All groups share one centre, and each spreads out both ways along 9 directions, with some noise.
In the rows, 128 means zero.
Some rows, each with its group after it:
[131 134  84 140 121 113 106 145 100 114 129 139 137  85 112 151]
Q_228
[ 89  83 169 106 133 142 140 141 144 112 124 103 127 124 143  96]
Q_228
[ 87 130 132 100  97 119 108 199 129 127 168 112 132  70 137 125]
Q_979
[100 123 113  88 150 184 121 130 129 159 109 153 115 143 147  92]
Q_634
[140 173 106 102  93 106 109 156  91 113 128 124 147 107 157 178]
Q_713
[136 156 180 104 106 102 154 146 124 131 121 110 150 100 132 134]
Q_634
[153 131 166 125 132 166  80  95  77 130  79 114  91  98  99 119]
Q_979
[ 89  79 131 140 113 122 119 172 149 140 156 167 126  95 114 107]
Q_713
[111 123  64 130 143 120 143 123 136 129 150 136 128 136 143 132]
Q_979
[158 138 160 125 155 141 124  55 126 140  50  97 123 144 100 122]
Q_228
[142 151 162 143 104 110 147 203 104 114 170 132 145  82 122 138]
Q_713
[142 138 147 136 138 129 129 113 117 142 112 128 126 119 105 124]
Q_979
[122 130 136 115 120 111 147 173 138 119 103 107 151  96 131 130]
Q_713
[149 152 107 138  70  98  79 152 121 164 149 164 114 110 122 169]
Q_713
[101 149 148  76  83  89  92 132 107 147 127 112 127  53 135 148]
Q_634
[150 168 147 122 144 131 127  62  76 132 133 129 120 148 126 150]
Q_228
[120 146 118 117 145 128  98 139 126 115 123  85 156 150 123 189]
Q_634
[118 118 170 120  91  99 132 185 127 135 130 145 149  95 129 138]
Q_979
[176 170 134 147 144 134 139 116 101 128 103 109 136 107  92 134]
Q_713
[134 147 126 120 166 138 171  96 117 124 113 126 145 135 130 107]
Q_979
[140  80 116 169 132 142 106 133 112 117  98 162 115 102  98 119]
Q_979
[176 134 126 180 119 118 141 106 152 173 167 141  85 170 103 137]
Q_713
[110 120 115  93 128 112 116  91 151 142 102  84 124 146 145 160]
Q_634
[123 174 167  90 143  98 194 146 113 124 127 107 180 102 138 137]
Q_713
[144 147 164  94 100 135 146 137 110 130 127 125 130 183 189 160]
Q_228
[171 127  72 184 157 148  99 148 159 102  79  64 119  95  61 111]
Q_979
[ 85  84 149 103 113 138 131 156 151 125 157 127 115 148 169 115]
Q_713
[117 131 183 124 151 152 149 113 114 136 162 120 115 122 118  92]
Q_228
[139 118 142 144 126 122 168 116 108  93 166 113 111 147 156 122]
Q_634
[160 127 106 145 105  88 160 131 110  85 127 111 129 128 157 146]
Q_634
[123 149 103  81 110 150  91 131 102 120  94  90 109 105 150 139]
Q_228
[113  98 168 122  76  96 122 201 139 125 123 137 150  94 142 149]
Q_979
[161  85 114 176 148 144 145 133 158 109  80 110 124 146 102 110]
Q_228
[124 124 112 135  91 123  99 167 115 125 161 143 111 115 140 147]
Q_713
[156 177  87 118 124 131 127 167 134 129  99  82 137  93 113 132]
Q_228
[155 128 136 137 121 126  96 143 104  78  75  64 126  66 100 132]
Q_634
[127 140 155 105 135 126 151 123 136 127 132 104 139 148 149 134]
Q_634
[106 176 197  54  50 101 119 193 111 118 176 122 152 137 208 172]
Q_713
[ 73 132 129  77 133 119 145 146 128 153 127 161 154  74 134 106]
Q_979
[129  76 110 153 137 121 147 184 147  93  75 138 157  89 112 107]
Q_979
[ 85 100  98 115 161 156 144  81 106 140 160 165 103 142 153 103]
Q_979
[181 138 131 143 112 100 159 112 112 102  87 108 118 100 128 117]
Q_634
[110 105 146  83 107 104  98 109 118 110  59 116 149 109 151 165]
Q_228
[125 116 167 102 134 147 137 108 110 109 124 110 115 165 168 128]
Q_228
[149 140 130 141 122 114 142 136  97 101 148 123 134 121 134 143]
Q_634
[121 175 124 100 113 114 146 151 107 135 175 133 143 114 151 147]
Q_228
[126 146 132  96 101  90 101  98 124 146  96  95 121  88 121 162]
Q_634
[ 93 102 137 133 134 143 123 168 103  92 155 147 142  97 137 110]
Q_713

New rows. What belongs after each?
[ 83 124 110 106 128 100 138 135 163 183 128 156 144  94 112 121]
Q_979
[105 103 124  98 133 105 131  82 132 122  97 112 134 143 149 149]
Q_228
[130 141  92 131 135 116 154 139 137 112 157 109 140 150 150 147]
Q_979
[137 127 119 123 114 132 113 109 116 133 124 116 107 149 144 156]
Q_979
[157 150 139 148 101 151 131 144  85 168 199 204  99 166 148 143]
Q_228
[ 99 170  96  93 143 101 166 129 135 151 183 136 156 131 154 138]
Q_979
[120 109 134 141 126 124 127 129 150 153 149 130 109 137 114 125]
Q_979
[111 158 134 106  98  58 133 141 118 135 119 153 183  83 126 178]
Q_228
[117 153 205 132  94 123 119 135  93 171 222 156 105 117 116 141]
Q_979
[123 102 130 118 111 114 150 175 109  88 121 148 155 120 168 145]
Q_979
[ 98 122  93 121 202 139 184  75 141 159 106 172 150 121 104  77]
Q_979
[128 105  79 127 144 158 123  97 129 129 106 129  92 150 145 112]
Q_634
[133 154 148 169 126 121 136 180 117 166 182 177 141  66  67 105]
Q_228
[117 141  87 106 168 142 159 139 137  89 111  77 150 120 147 105]
Q_979
[159 147 141 139 128 112 155 121 124 126 108 122 136 120 113 124]
Q_634
[ 96 110 184  93 122 157  96 105 101 161 133 135  85 106 127  99]
Q_979
[142 132  99 156 150 106 186 137 137 113 127 153 169 139 121 132]
Q_979
[133 135 121 105 147 148 144  92  89 103 116 124 121 149 165 128]
Q_979
[100 138 127 100 125 109 120 126 108 125 137 125 137  83 131 135]
Q_228
[183 143  85 177 166 129 165  92 157 117 118  82 126 180 107 133]
Q_979
[113 136 150 107 129 155 112 158 112 123 130 104 121  79 115 101]
Q_228
[104  88 131 148 181 132 172  92 147 146 133 154 136 139 106  96]
Q_713
[138 133 148 107 135 120 158 111 102 112  79 148 157 126 143 132]
Q_979
[ 81 146 201  90 113 148 105 121  75 180 202 173  99  78 118 106]
Q_979
[108 157 125 109 138 119 155 133 111 139 160 155 147 106 131 123]
Q_979
[173 163 121 125 118 146 134 112 124 160 115 134 110 173 141 147]
Q_228
[ 98 106  92 130 151 165 142 165 145 169 150 201 132 149 135 102]
Q_634
[145 116 148 164 124 124 160 150 135 151 160 176 131 155 119 125]
Q_228
[110 149 108  95 109 106 109 139 120 154 134 147 146 105 132 160]
Q_634
[108 142 139 118 108 112 162 154 128 214 166 252 142  91 114  93]
Q_634
[145  75 142 146 143 142 145 132  95  86  61 170 142 113 132 115]
Q_979
[117 146  91 116 166 110 186 104 151 143 144 140 155 159 142 125]
Q_979
[107 146 180  98 109 144 147 161 112 162 197 162 115 133 159 114]
Q_228
[126 158 177  93 142  98 150  50 113 150 115 123 144 152 133 152]
Q_228
[141  77 126 172 121 117 128 135 109  92 113 165 136 140 131 148]
Q_228
[110 118 139 132 154 129 133 125 137 141 129 120 130  83  91  99]
Q_228
[ 97  96 194 115 102 121 116 113 152 199 161 153  98 129 115 118]
Q_979
[142 173 174 120  97 120 127 179  67  93 171 127 145  97 146 153]
Q_979
[132 115  87 138 143 117 132 101 165 153  89 122 130 138 112 130]
Q_979
[133 111 150 123  97 147  69 118  87 140 126 134  82 107 127 146]
Q_979
[136 131 143 147 108 142  75 148 135 145 141  92  89  95  84 125]
Q_979
[110 150 160 111 125 100 127 119  97 138 149 147 146  88 115 143]
Q_228
[113 135 122 117 134 125 111 107  99 129 133 132 123  97 118 132]
Q_228
[ 79 110 139  91 118 117 155 189 107 108 143 163 164  78 166 113]
Q_979
[145 155 114 158 158 142 112 159 125 139 117 144 168 136  82 164]
Q_634
[183 118 153 170 123 134 169 180 124  85 116 123 149 160 141 136]
Q_228
[129 126 105 141 100 119  87 135  76 135 185 169  99 117 137 166]
Q_979
[ 94  85 113  90 134 139 133 123 135 125 107 124 119 133 169 118]
Q_979
[117 105 165 132 116 132 116 177 140 126 132 117 124  90 108 110]
Q_979
[121 127 112  79 144 152 120 101  85 104  69 124 127 117 163 129]
Q_979
[113 194 160 107 125 108 144 178 121 146 183 115 163  72 106 122]
Q_979
[109 119  87 114 135 135 121 151 133 120 132 119 143 164 160 162]
Q_634
[149 156 121 138 129 121 156 119  81 112 176 151 124 137 150 139]
Q_634
[114 120 128 146 135 116 131 147 126 127 169 145 139 129 121 154]
Q_634
[180 170 115 141 123 126 115 108 105 145  91 133 131 130 107 158]
Q_228
[101 102 103 110 147 141 125  92 131 151 113 148 106 129 132 107]
Q_979
[122 134 128 134 137 138  97 126 113 136 139 124 126 111 103 143]
Q_634
[ 95  80 106 141 112 130 112 180 120 102 161 163 128 111 148 127]
Q_713
